The rows come from 4 hidden closed curves, with some noise, and rows from the same curve form a group. Each curve winds through 8 dimensions. The rows are also pushed far along 4 directions, which tell nothing about the answers.
In the rows, 128 means zero.
Known rows, each followed by its group:
[133 145  93 102 114 152 117 161 164  85  84 130 128 151 144 132  55 127
  82 150]
Q_556
[178 196 111 108  85 136 173 183 123 121  90 136 113 173 141 122  54 160
 116 108]
Q_501
[153 188 100  97  64 147 137 166 114  73  76 110 106 120 125 145  96 155
 110  93]
Q_479
[104 147 172 115 107 145  98 114  94 139  92 166  99  97 141  83 186 121
 177 111]
Q_781
[113  98 149 119 161 127 109 126 173 157 174 137 138 136 122 146 135  95
 140 139]
Q_781
[150 163  83 159 136  97 167 152  46 175 143 110 132 105  70  98 167 159
 150 112]
Q_501
[126 146 150 113 104 139 115 165 135  91  83 126 100 122 160 127  93 135
 147 129]
Q_781
[185 140  80 140 151 123 145 132 117 133 124 122 124 160 143 149  86 154
 104 124]
Q_479
[163 179 109 136  98 105 158 149  49 163 104 135 109 114  95  87 153 160
 161  98]
Q_781
[148 149 125 124 112 119 146 141 111 148 106 132  88 144  95  94 124 125
 144 103]
Q_479
[142 142 136 142 107 137 138 110  82 108  81 114  84 120 103  87 144 136
 150 110]
Q_501
[150 113 123 151 135 118 140 108 107 155 165 137 126 135 134 126 162 130
 128 115]
Q_501
[ 58  81 170 132 138 118  83  94 129 116 121 121 130  68 106 120 190 105
 155 148]
Q_501
[155 100 110 146 152 114 144 122 148 127 172 136 172 159 188 159  93 141
  86 165]
Q_781
[ 89  94 168 103 117 123  98 121 152 116  75 133  60 117  79  60 142  81
 142 124]
Q_479
[117 194 142  89  86 172 125 145 142 133  99 161 138 124 146 141 120 143
 135  94]
Q_556
[101 159 129 119 129 126 132 123 134 148 114 150 145 137 147 134 135 136
 125 107]
Q_479
[122 164 130 160 138 141 131 119 106 179 144 154 149 146 161 158 146 149
 164 112]
Q_479
[133 121 135 123 157 144 106 119 143 187 197 169 165 138 166 136 147  97
 148 130]
Q_556
[133 214 123 119 113 185 154 180 106 131 114 136 132 134 164 117 115 157
 160 102]
Q_501
[139 172 110 159 166 145 127 132 116 206 186 159 188 156 163 185 137 142
 173 124]
Q_479
[121 114 188 134 143 181 142  90 191 151 199 153 178 168 176 163 113 113
 134 149]
Q_556
[119 145 149 120 152 180 115 131 129 147 144 154 138 113 137 102 153 124
 156 144]
Q_501
[108  88 181 108 136 172 125 107 211  68 132 114 138 137 168 151  86 117
  98 161]
Q_501
[ 90  93 134 111 144 114 114  88 159 122 132 137 135 122 117 119 159 102
  91 126]
Q_781
[115 217 117 100 101 141 140 153 104 142 112 147 139 139 157 131 143 126
 160  64]
Q_479
[123 114 107 130 123 111 116 138 124  82 112 112 122 122 146 141 122 127
 108 133]
Q_479
[166 124  96 162 156  82 161 116  81 181 160 139 131 155 103 103 152 134
 127 125]
Q_501
[119 125 144 174 146 130 121 109  77 174 156 136 133 119 133 115 184 124
 189 131]
Q_556
[ 85 117 162  65 124 177  74 135 211  97 113 148 143 113 157 131  95  83
 117 145]
Q_556
[ 73 192 172 108  76 144 119 128  93 147  72 177 133  92 157 102 182 158
 168  89]
Q_781
[149 140 102 170 169 110 157 137 109 178 169 143 163 161 120 140 126 151
 124 156]
Q_556
[ 70 124 180  76 112 147  94 146 221  87  93 147 131 122 172 166  85 123
 105 133]
Q_781
[153  64 111 173 151  96 127  80  78 118 133  91  99 104  59  97 174 127
 123 151]
Q_781
[ 91 104 163 139 141 143  92 128 157 128 138 142 127 134 159 140 132  96
 163 147]
Q_479
[ 81 121 149 124 124 148  76 108 112 118  87 140 115  77 127 109 177 123
 159 131]
Q_556
[162 195 109 102  53 142 154 190  94 100  83 133 103 140 149 110  93 145
 129  91]
Q_479
[ 97 187 108 132  85 108 126 154  85 118  60 115  89 110  90 131 152 150
 161  74]
Q_479
[126 228 138 117 116 197 141 180 112 147 131 156 156 145 197 136 113 145
 188 103]
Q_501
[141  89 159 127 116 131 130 133 149  91 110 107 118 127 121 115  75 126
 123 179]
Q_501
[102 147 148 152 115 135 129 125  89 187 173 157 162 117 122 109 187 107
 186 125]
Q_479
[139 110 134 130 104  94 117 129 119 122 101 134 113 132 124 126 116 129
 127 136]
Q_501
[ 99  84 162 131 137 102 120 121 141 106 112  99 108 101 107 121 130 128
 135 148]
Q_781
[153  80 115 109 136  85 132 153 148  79  94  87  67 134 111 100  81 114
  91 129]
Q_781
[147 205 127 131 130 197 149 152 102 152 131 157 153 134 160 117 125 163
 159 123]
Q_501
[130 151 129 126 118 142 130 134 104 123 119 130 133 130 140 112 132 116
 152 125]
Q_781
[122 108 147 103 106  90 137 162 162  82  62 107  56 147  93  93  80 118
 105 126]
Q_556
[124 170 164 118 123 142 143 161 152 164 152 158 140 165 171 143 108 117
 169 106]
Q_556
[138 102 115 125 145 150 130 134 201 130 181 130 161 180 162 162  64  99
  88 153]
Q_781
[119  96 114 175 179  83 144  86  94 172 151 131 112 136  51  97 198 122
 128 134]
Q_556
[145 119  91 131 168 112 131 117 147 124 146 114 147 144 134 171 107 137
  91 129]
Q_479
[118 112 143 134 152 123 146 105 165 152 194 127 177 145 158 174 127 121
 120 130]
Q_556
[163 120 132 142 132 144 152 119 118 115 149  94 128 130 113 129 116 135
 137 136]
Q_501
[135 171 138  83  98 166 110 166 154 143 121 164 138 134 175 135  98 118
 143 110]
Q_556
[191 124  65 164 138  89 169 133  88 130 153 118 156 153 154 150 100 170
  82 143]
Q_781
[128 143 135 131 172 148 136  95 136 182 217 149 187 157 172 155 165  97
 156 106]
Q_479
[140 174 151 137 122 179 148 127 118 157 194 126 184 128 171 175 138 140
 179 109]
Q_501
[ 92 105 177 113 104 163 111 125 175  86  84 125 124 119 127 115  87 123
 119 177]
Q_556
[ 91 198 147  94 102 172 102 161 155 159 115 200 152 151 197 139 121 117
 153 103]
Q_556
[116 154 172  93 112 165 124 123 151 113 123 151 149 126 166 134 125 129
 139 127]
Q_781

New rows. What belongs after each?
[170 132  80 138 130  80 153 126  71 138 110 113  81 146  99  91 144 130
 115  90]
Q_479
[ 80  89 131 151 148 106  94 122 141 152 138 140 131 120 120 132 155 105
 139 153]
Q_781
[144 136  95 130 143 128 134 153  95  91 107  85  93 106 100 103 132 138
 133 118]
Q_501
[111 201 129  95 101 164 134 146 130 110  74 152 108 138 155 122 132 148
 124  78]
Q_501
[107 135 136  93  98 165 123 164 220  84 106 112 139 154 137 167  31 113
  96 151]
Q_781
[161 164  88 164 127 105 159 164  85 161 155 126 137 164 150 152 116 148
 149 108]
Q_479
[126 113 129 109  99 126 121 150 147  77 108 105 104 117 107 126 112 116
 114 133]
Q_479
[145  57  99 146 176  94 123 116  99 113 117  94  79  88  38  58 159 125
 100 167]
Q_501
[116 133  98 115 125  96 122 122 121 101  57 113  98 116  89 118 120 148
  91 115]
Q_479
[ 73 107 143 103  95 105 103 139 146  84  84 133 108  98 110 101 142 109
 108 134]
Q_479
[113 184 166 126  92 180 136 143 130 139 137 152 173 134 196 162 118 150
 168 119]
Q_501
[101 175 128 138 151 140 132 106 119 189 163 167 184 144 174 159 163 136
 152  98]
Q_479
[108 101 107 114 115  90 116 174 125  51  51  76  67  88  82  91 104 133
 102 140]
Q_501
[ 44 112 178 106 120 139  97 107 154 126 144 154 163  97 138 107 178  84
 145 145]
Q_479
[100 102 142  94 102 115 101 150 187  66  55 119  88 112 123 137  80 142
  80 141]
Q_781
[158 138 102 144 102 111 157 153  93 132 109 118 136 125 101 111  99 159
 117 150]
Q_479
[170 180 107 105  83 113 162 179 113 105  98  94 104 133 141 158  82 164
 129  74]
Q_556
[159  85 117 118 136 126 144 152 179 106 143 106 137 159 128 123  34 113
  80 184]
Q_556
[ 97  89 130 139 137 106 121  94 130 129 137 130 151 105 106 127 160 129
 102 151]
Q_479
[140  81 130 148 166 136 122 112 161 139 186 140 193 139 168 163  98 130
 101 195]
Q_479
[ 95 132 185 112  98 177 100 129 156 111 101 135 111 119 149 118 114 110
 169 134]
Q_781
[103  90 120 114 140 106  97 141 142  88  66 137  83 107 113  86 127 128
  89 157]
Q_501
[158 111 101 188 141  71 164  93  53 162 152 101 137 126  80 126 168 152
 139 126]
Q_501
[209 171  66 144 134 138 164 177  78 103 131  87 123 142 144 144  81 172
 128 122]
Q_501
[151 185  98 127 116 131 133 177  75 147 104 147 107 125 131  98 138 145
 155 106]
Q_501
[135 172 136  91  63 142 141 162 156 103  84 133 114 144 160 141  74 144
 111  96]
Q_556
[ 79 154 153 105  85 156  90 117 113 106  87 145 102  87 115 111 190 108
 162  92]
Q_479
[160 126 117 131 113 114 162 169 160  91 103 112 113 178 144 139  34 148
  86 156]
Q_556
[133 156 159 130 100 140 141 129 104 169 144 139 133 117 134 127 153 137
 174  97]
Q_556
[126 121 178 100 133 155 118 145 180 133 147 157 153 138 172 130  89 113
 138 162]
Q_781
[ 75  84 147 148 149 103  90  96 106 130 135 123 134  74 108 122 195 115
 155 146]
Q_501
[147  60 111 126 145  64 130 111 110  88  93  88  59 112  83  68 138 114
  93 127]
Q_781
[ 87 115 165  61  96 167  87 146 225  71  73 155 106 140 170 118  64  93
  84 143]
Q_781
[115 106 166  87  91 135 138 131 181  53  67  94 110 109 112 122  66 146
  80 154]
Q_781
[133 140 113 153 122  82 150 115  63 161 122 139 139 106 118 113 175 170
 125 117]
Q_781
[122 151 146 152 137 172 149 108 134 190 211 162 219 156 173 161 132 126
 153 151]
Q_781
[108  74 169 113 163 100 109  98 155 138 150 130 106 112 125 112 171  97
 132 117]
Q_781
[105 163 124 124 136 132 112 128 109 187 161 166 153 122 121 133 184 106
 165 103]
Q_479
[160 146 131 106  89 157 132 145 128  98  89 131 106 128 133 104  88 136
 117 133]
Q_479
[ 80 210 171 103  71 155 122 140  99 149  74 183 144 102 175 118 165 160
 170  86]
Q_781
[135 147  73 137 117  73 134 157 100 110  53 110  87 128  94 132 104 167
  94 117]
Q_479
[141 111  68 139 118  97 124 112  89 109  90 112  88 118  57  90 151 118
  92 121]
Q_781
[107  43 116 137 147  57 110 108 139  97  96 101  83  99  67 115 142 133
  75 150]
Q_781
[155  58 144 122 138 116 112 107 160  92 112 123  92 136 113 102  95 110
  94 172]
Q_501
[147 217 137 119  88 129 166 189 106 158 106 147 116 165 150 133 101 149
 172  75]
Q_556
[ 90  57 142 122 153 124  90  94 177 128 141 148 116 134 124 101 143  74
  97 155]
Q_781
[ 77  93 166 153 136 117 111  99 130 148 119 153 107 134 116  92 171 100
 152 146]
Q_556
[116 153 138 136 112 153 118 126 108 148 124 155 162 115 148 129 136 141
 146 147]
Q_479
[ 85  69 181 129 172 121 109  86 173 154 179 164 183 123 172 138 154 113
 114 175]
Q_781
[107  66 133 148 152 108 106  60 119 153 163 131 120 112 112 109 198  89
 129 120]
Q_556
[194 178  94 137  94 131 180 176 115 103  99  95 118 168 144 156  37 179
 112 123]
Q_479
[121 181 129 129 125 139 140 101 105 176 139 160 134 146 144 136 178 132
 149  66]
Q_479
[141 151  91 123 126  94 156 141 120 119  91 112 124 145 118 133  93 159
  89 116]
Q_479
[123  86 159 134 146 159 104  94 163 138 172 158 152 136 166 141 140 107
 124 158]
Q_479
[ 66 127 138 112  88 114  87 162 145  94  36 131  79  97  95 102 117 122
 131 139]
Q_781
[172 157  83 156 156 110 165 119  62 174 158 131 114 143 101  98 178 136
 141  87]
Q_501
[116 160 111 121  91  96 150 150  98 121  60 130  80 125  91  84 140 150
 113  92]
Q_501
[131 122  90 137 129  70 149 128 100 123  84 110 101 130  85 101 123 149
  93 123]
Q_479
[153 166  81 136 106  92 156 124  50 160  97 117 107 107  46  91 167 156
 133  94]
Q_479
[113  93 140 116 193 146 121 113 200 127 189 150 151 159 184 150 128 100
  93 144]
Q_501
[121 130  99 175 152  93 138 114  91 161 162 113 137 134 107 162 175 138
 147 106]
Q_479
[141  85 145 130 140 130 139 141 177 130 180 128 171 147 141 139  73 115
 103 192]
Q_479
[ 58  88 161 136 143 126  82  68 137 128 122 159 142  96 127 119 199 109
 129 151]
Q_781
[127 183  99 156 145 130 116 138  73 194 138 155 145 133 136 143 166 139
 184 102]
Q_479
[121 101 132 157 136  88 143  92 108 134 146 107 138 127 107 135 158 128
 130 129]
Q_501
[ 82  87 125 150 137 130  93  93 139 117 129 124 132 119 104 131 156  98
 123 152]
Q_781
[176 113 101 145 142 116 171 123 134 151 182 111 140 170 107 130  99 114
 108 132]
Q_556
[124  98 109 110 106 105  99 149 136  73  53  98  41 113  69  87 105 103
 111 127]
Q_781
[120 206 141  84 109 177 138 152 159 121 130 148 155 157 189 155 100 116
 148  84]
Q_479
[122 131 133 109 138 161 134 151 163  80  83 124 116 129 141 106  79 149
  94 165]
Q_501
[100 153 108 168 143  92 129 125  71 186 152 132 134 124  95 134 202 122
 182  96]
Q_479
